The rows of a group lie close to one hidden flat surface of 9 dimensions, which passes through zero. Surfaces can cross.
In the rows, 128 means zero.
Some rows, each with its group after it:
[161,178,171,147,141,132,126,120,166,102,106,107,158,130,107]
Z_627
[142,124,105,161,163,135,125,135,117,140,119,140,151,100,119]
Z_627
[153,121,123,156,143,153,136,109,157,128,156,118,85,140,116]
Z_740
[109,129,131,109,159,153,98,121,117,141,149,184,133,129,151]
Z_531
[162,87,90,115,100,119,141,168,104,108,136,110,96,135,85]
Z_627
[77,115,127,87,100,122,127,149,135,179,110,130,132,117,127]
Z_358
[118,120,140,151,158,167,122,97,165,170,160,148,101,144,135]
Z_627
[105,117,159,184,110,108,154,97,120,126,170,134,146,132,140]
Z_627
[166,113,105,140,123,133,136,122,142,117,137,143,112,106,66]
Z_353
[145,139,125,172,140,96,124,84,130,91,111,92,127,138,146]
Z_358
[157,104,157,145,109,104,182,140,103,129,131,122,133,150,127]
Z_531
[127,123,105,140,124,131,155,152,97,131,138,137,136,94,135]
Z_358
[121,150,158,163,155,155,140,125,130,135,164,162,146,111,153]
Z_353
[124,146,93,153,152,149,127,132,116,145,102,94,164,106,146]
Z_358
[85,148,135,145,105,105,110,104,171,126,120,116,135,92,106]
Z_531
[181,108,103,144,126,121,156,140,110,126,102,106,148,126,84]
Z_505
[114,117,128,150,114,136,157,126,129,141,168,160,116,97,118]
Z_627
[156,114,125,149,157,156,119,122,152,139,146,137,108,137,101]
Z_358
[154,146,109,169,160,141,140,99,120,111,129,104,122,133,164]
Z_531
[105,133,109,165,105,91,115,111,141,111,105,71,147,110,113]
Z_531
[92,137,159,128,120,123,133,111,158,155,140,169,127,101,127]
Z_353
[136,128,127,152,151,129,122,134,112,134,124,157,176,103,109]
Z_740
[125,128,114,80,118,127,111,127,139,126,105,104,89,155,141]
Z_358
[141,128,141,92,107,151,131,162,136,119,153,146,113,132,94]
Z_531
[139,116,98,115,123,148,162,96,139,171,110,113,100,139,132]
Z_505
[89,117,141,85,120,133,117,111,105,146,148,161,123,160,176]
Z_505
[149,145,122,102,115,131,137,186,130,119,104,125,145,91,82]
Z_505
[167,112,92,133,111,121,155,131,106,117,102,69,129,150,116]
Z_505
[144,128,147,141,127,134,124,88,129,92,166,119,99,180,151]
Z_740
[139,114,78,90,137,151,110,98,143,143,129,182,89,101,90]
Z_353
[73,111,131,103,125,118,107,115,128,175,111,132,131,143,159]
Z_627
[83,124,123,98,78,136,164,160,120,158,143,114,118,115,145]
Z_740
[155,147,129,97,118,156,136,152,144,112,138,125,102,129,106]
Z_353
[154,142,145,117,126,147,124,134,115,101,149,152,155,140,109]
Z_740
[121,101,152,143,134,105,125,130,96,121,153,163,139,141,142]
Z_740
[86,133,118,137,100,105,121,132,101,118,125,105,171,112,144]
Z_531
[145,138,74,143,161,135,119,128,117,128,87,89,131,112,146]
Z_627
[154,122,134,136,157,152,118,134,143,135,144,159,117,129,103]
Z_353
[138,164,116,143,144,155,143,145,123,127,113,112,161,97,136]
Z_627
[124,144,137,126,101,164,141,196,107,93,191,123,132,119,126]
Z_505
[112,112,137,120,142,113,108,122,159,160,112,154,107,121,112]
Z_740
[119,135,106,132,133,157,118,173,98,110,156,108,134,124,155]
Z_505
[93,132,171,110,131,118,114,129,119,139,137,164,147,138,159]
Z_353
[99,154,148,104,123,153,133,120,151,149,145,164,123,106,138]
Z_740
[113,141,101,144,121,166,142,170,139,134,153,93,112,99,133]
Z_505
[100,107,134,132,155,97,84,108,169,174,90,159,130,107,95]
Z_531
[98,147,136,136,156,129,118,120,116,143,113,128,154,122,185]
Z_353
[110,160,174,124,109,155,160,153,129,125,171,147,138,116,152]
Z_353
[122,88,123,161,122,107,141,126,154,161,127,128,102,113,88]
Z_358
[157,138,122,123,158,152,127,142,156,133,129,169,102,91,95]
Z_358
[86,91,116,121,129,101,86,128,142,170,104,138,138,122,101]
Z_531
[140,134,114,149,152,149,120,135,120,135,121,112,162,127,124]
Z_358
[127,110,150,106,134,98,94,126,127,129,109,158,140,147,105]
Z_740
[118,123,164,110,130,92,108,125,99,104,130,171,148,141,150]
Z_740
[129,102,102,123,157,92,99,129,98,133,85,133,139,130,137]
Z_358
[141,122,128,155,161,105,107,76,143,125,104,126,122,145,137]
Z_505
[141,148,153,159,174,124,109,127,147,127,108,133,146,121,134]
Z_353
[118,136,98,176,176,142,107,144,124,138,126,125,150,86,140]
Z_505
[132,148,141,117,154,158,146,133,150,159,133,182,118,93,130]
Z_531
[147,118,157,157,112,131,142,116,123,103,169,109,131,169,124]
Z_627

New rows, each followed by its group:
[107,152,123,133,115,168,163,143,127,142,153,104,121,117,169]
Z_353
[130,125,108,80,106,142,132,139,102,100,154,138,86,142,152]
Z_627
[138,133,156,150,145,107,171,107,135,156,104,145,128,117,150]
Z_531
[90,113,152,114,118,70,105,139,113,142,80,120,169,140,138]
Z_353
[145,139,188,172,166,134,124,146,139,122,147,135,150,149,137]
Z_353
[125,113,136,115,96,108,154,101,121,139,119,119,127,153,132]
Z_505
[173,152,120,123,163,137,94,114,159,87,113,107,89,147,121]
Z_505
[128,95,147,166,115,101,142,101,102,105,170,137,120,157,143]
Z_358
[140,146,139,116,135,120,115,89,148,95,128,125,83,153,152]
Z_358
[134,122,139,120,102,125,141,127,98,102,166,168,144,124,113]
Z_353
[148,105,64,134,157,183,149,156,86,171,133,129,139,117,136]
Z_505
[123,176,152,100,96,101,147,142,148,93,102,116,123,97,130]
Z_740
[95,146,112,130,133,126,93,102,143,124,121,116,130,116,147]
Z_531
[157,153,123,119,128,156,137,101,148,96,160,156,93,116,114]
Z_353
[101,115,78,133,126,124,126,72,116,144,126,139,117,110,149]
Z_353
[97,155,125,111,119,136,136,106,163,142,121,114,88,114,164]
Z_740
[140,112,114,112,161,170,107,154,121,161,128,137,136,148,123]
Z_627
[131,179,156,100,103,108,105,117,163,70,114,120,122,118,111]
Z_531
[142,141,71,113,129,178,123,122,128,140,110,66,133,144,131]
Z_740
[121,83,105,123,145,161,106,123,143,187,137,138,114,152,100]
Z_740
[139,105,138,157,119,112,94,104,107,71,171,113,138,179,120]
Z_531
[112,111,110,82,100,113,110,157,128,140,96,99,122,139,113]
Z_531
[123,133,172,134,110,129,119,106,174,102,175,132,78,158,122]
Z_505
[96,136,154,113,121,112,108,125,125,120,137,145,135,135,150]
Z_505
[110,92,104,157,133,98,126,126,136,170,101,128,133,99,101]
Z_627
[105,169,116,93,138,144,103,110,166,125,106,104,84,126,170]
Z_505
[108,115,117,118,129,105,144,114,99,122,143,174,89,107,175]
Z_358
[95,108,123,145,136,165,144,142,94,174,172,154,156,125,159]
Z_627
[164,132,175,147,112,108,173,130,120,100,142,140,134,139,118]
Z_531
[117,137,124,107,147,171,105,127,129,151,132,124,142,153,148]
Z_358
[149,119,118,102,140,106,123,101,111,136,81,134,140,146,130]
Z_505
[130,138,101,108,130,161,149,141,124,148,125,110,106,127,154]
Z_531
[110,134,146,118,86,88,163,130,115,125,102,94,139,132,150]
Z_531
[124,127,143,134,116,111,129,122,121,112,127,98,130,159,147]
Z_353
[138,134,114,62,121,140,119,141,125,132,102,123,108,148,134]
Z_505
[152,144,121,131,167,144,106,117,142,117,110,108,108,147,150]
Z_353
[99,94,152,130,106,117,139,187,137,179,119,100,143,140,108]
Z_353
[145,143,125,105,125,163,140,175,120,123,138,117,125,130,130]
Z_353
[86,112,170,158,94,105,129,116,143,157,137,110,179,143,107]
Z_358
[118,101,136,129,147,138,99,114,99,139,151,144,148,175,152]
Z_358
[121,133,133,106,138,158,118,153,140,167,112,120,149,134,122]
Z_627
[144,101,125,170,156,98,135,140,127,122,126,136,94,115,132]
Z_740
[116,133,113,116,147,104,124,108,148,136,100,157,82,93,146]
Z_358
[103,129,152,120,125,104,92,134,122,116,132,173,170,109,105]
Z_531
[144,159,123,127,136,141,147,142,107,97,147,177,137,74,129]
Z_627
[171,154,109,108,147,123,114,142,129,85,92,101,105,130,134]
Z_740
[139,150,100,112,155,197,145,154,108,133,162,153,111,108,164]
Z_740
[137,115,179,157,128,136,131,118,157,138,163,145,134,155,95]
Z_627
[172,137,159,139,143,144,116,124,151,98,152,147,122,146,90]
Z_358
[143,120,104,126,159,148,111,114,122,126,138,147,100,136,143]
Z_627
[125,129,130,88,82,92,131,136,125,104,102,123,133,120,98]
Z_353
[152,139,126,173,128,108,140,135,114,105,103,76,175,127,118]
Z_627
[127,129,121,147,157,111,89,141,151,123,101,118,130,109,108]
Z_505
[123,134,154,156,123,131,141,113,159,136,148,137,128,116,107]
Z_358
[106,127,129,115,95,135,151,158,104,131,139,89,135,148,158]
Z_353
[114,129,131,113,122,171,150,179,141,168,144,116,116,124,132]
Z_353
[112,97,114,129,122,159,154,106,92,165,169,143,124,158,169]
Z_505
[114,111,157,134,119,93,139,76,141,152,114,155,133,138,124]
Z_505
[122,140,109,88,113,150,131,158,148,148,106,107,114,115,114]
Z_358
[136,139,118,95,123,145,96,136,168,115,126,120,97,127,90]
Z_531
[134,126,142,99,129,102,93,110,103,91,111,127,142,175,145]
Z_740
[109,116,133,79,84,114,139,153,114,128,131,125,111,140,132]
Z_358
[122,143,142,121,96,85,152,149,111,101,110,134,148,93,119]
Z_358
[83,176,133,103,116,124,117,123,131,119,114,139,155,86,157]
Z_531
[67,129,129,95,119,117,98,150,149,164,107,133,124,107,137]
Z_505
[151,174,183,118,123,130,135,128,130,77,149,167,151,121,122]
Z_627
[117,171,115,150,176,138,98,127,164,127,101,130,126,75,139]
Z_505
[131,120,147,147,161,72,87,95,140,119,87,157,146,119,110]
Z_627
[176,143,119,136,167,150,121,142,160,122,117,156,111,94,82]
Z_358
[135,110,145,140,118,97,121,108,158,121,120,110,99,152,107]
Z_740
[115,94,133,99,99,118,133,163,102,140,144,145,131,141,114]
Z_358
[141,138,155,130,88,122,143,153,156,118,123,95,151,129,70]
Z_358
[134,146,131,133,112,142,181,115,159,149,123,98,84,123,145]
Z_531
[130,100,117,130,114,138,133,138,135,148,134,93,113,156,114]
Z_627
[128,141,152,156,123,116,133,108,151,124,119,100,140,135,123]
Z_627
[123,143,133,108,115,158,144,129,116,113,169,144,110,134,157]
Z_627
[89,134,135,144,127,132,108,113,134,130,159,158,145,107,129]
Z_531
[92,115,119,138,119,95,145,137,103,151,113,151,149,83,140]
Z_358
[116,164,143,109,116,112,127,96,117,94,129,164,142,109,148]
Z_353
[174,119,109,134,122,134,128,155,147,108,118,92,111,130,68]
Z_531
[132,114,91,132,135,138,127,155,75,134,119,111,171,128,138]
Z_740
[136,122,155,151,139,96,115,134,156,128,94,93,131,146,111]
Z_353
[166,122,144,118,132,123,125,141,98,80,154,161,125,147,123]
Z_358
[112,148,116,119,151,109,117,113,139,139,87,150,121,87,146]
Z_358
[114,138,136,120,103,114,151,151,80,114,128,127,171,117,153]
Z_531
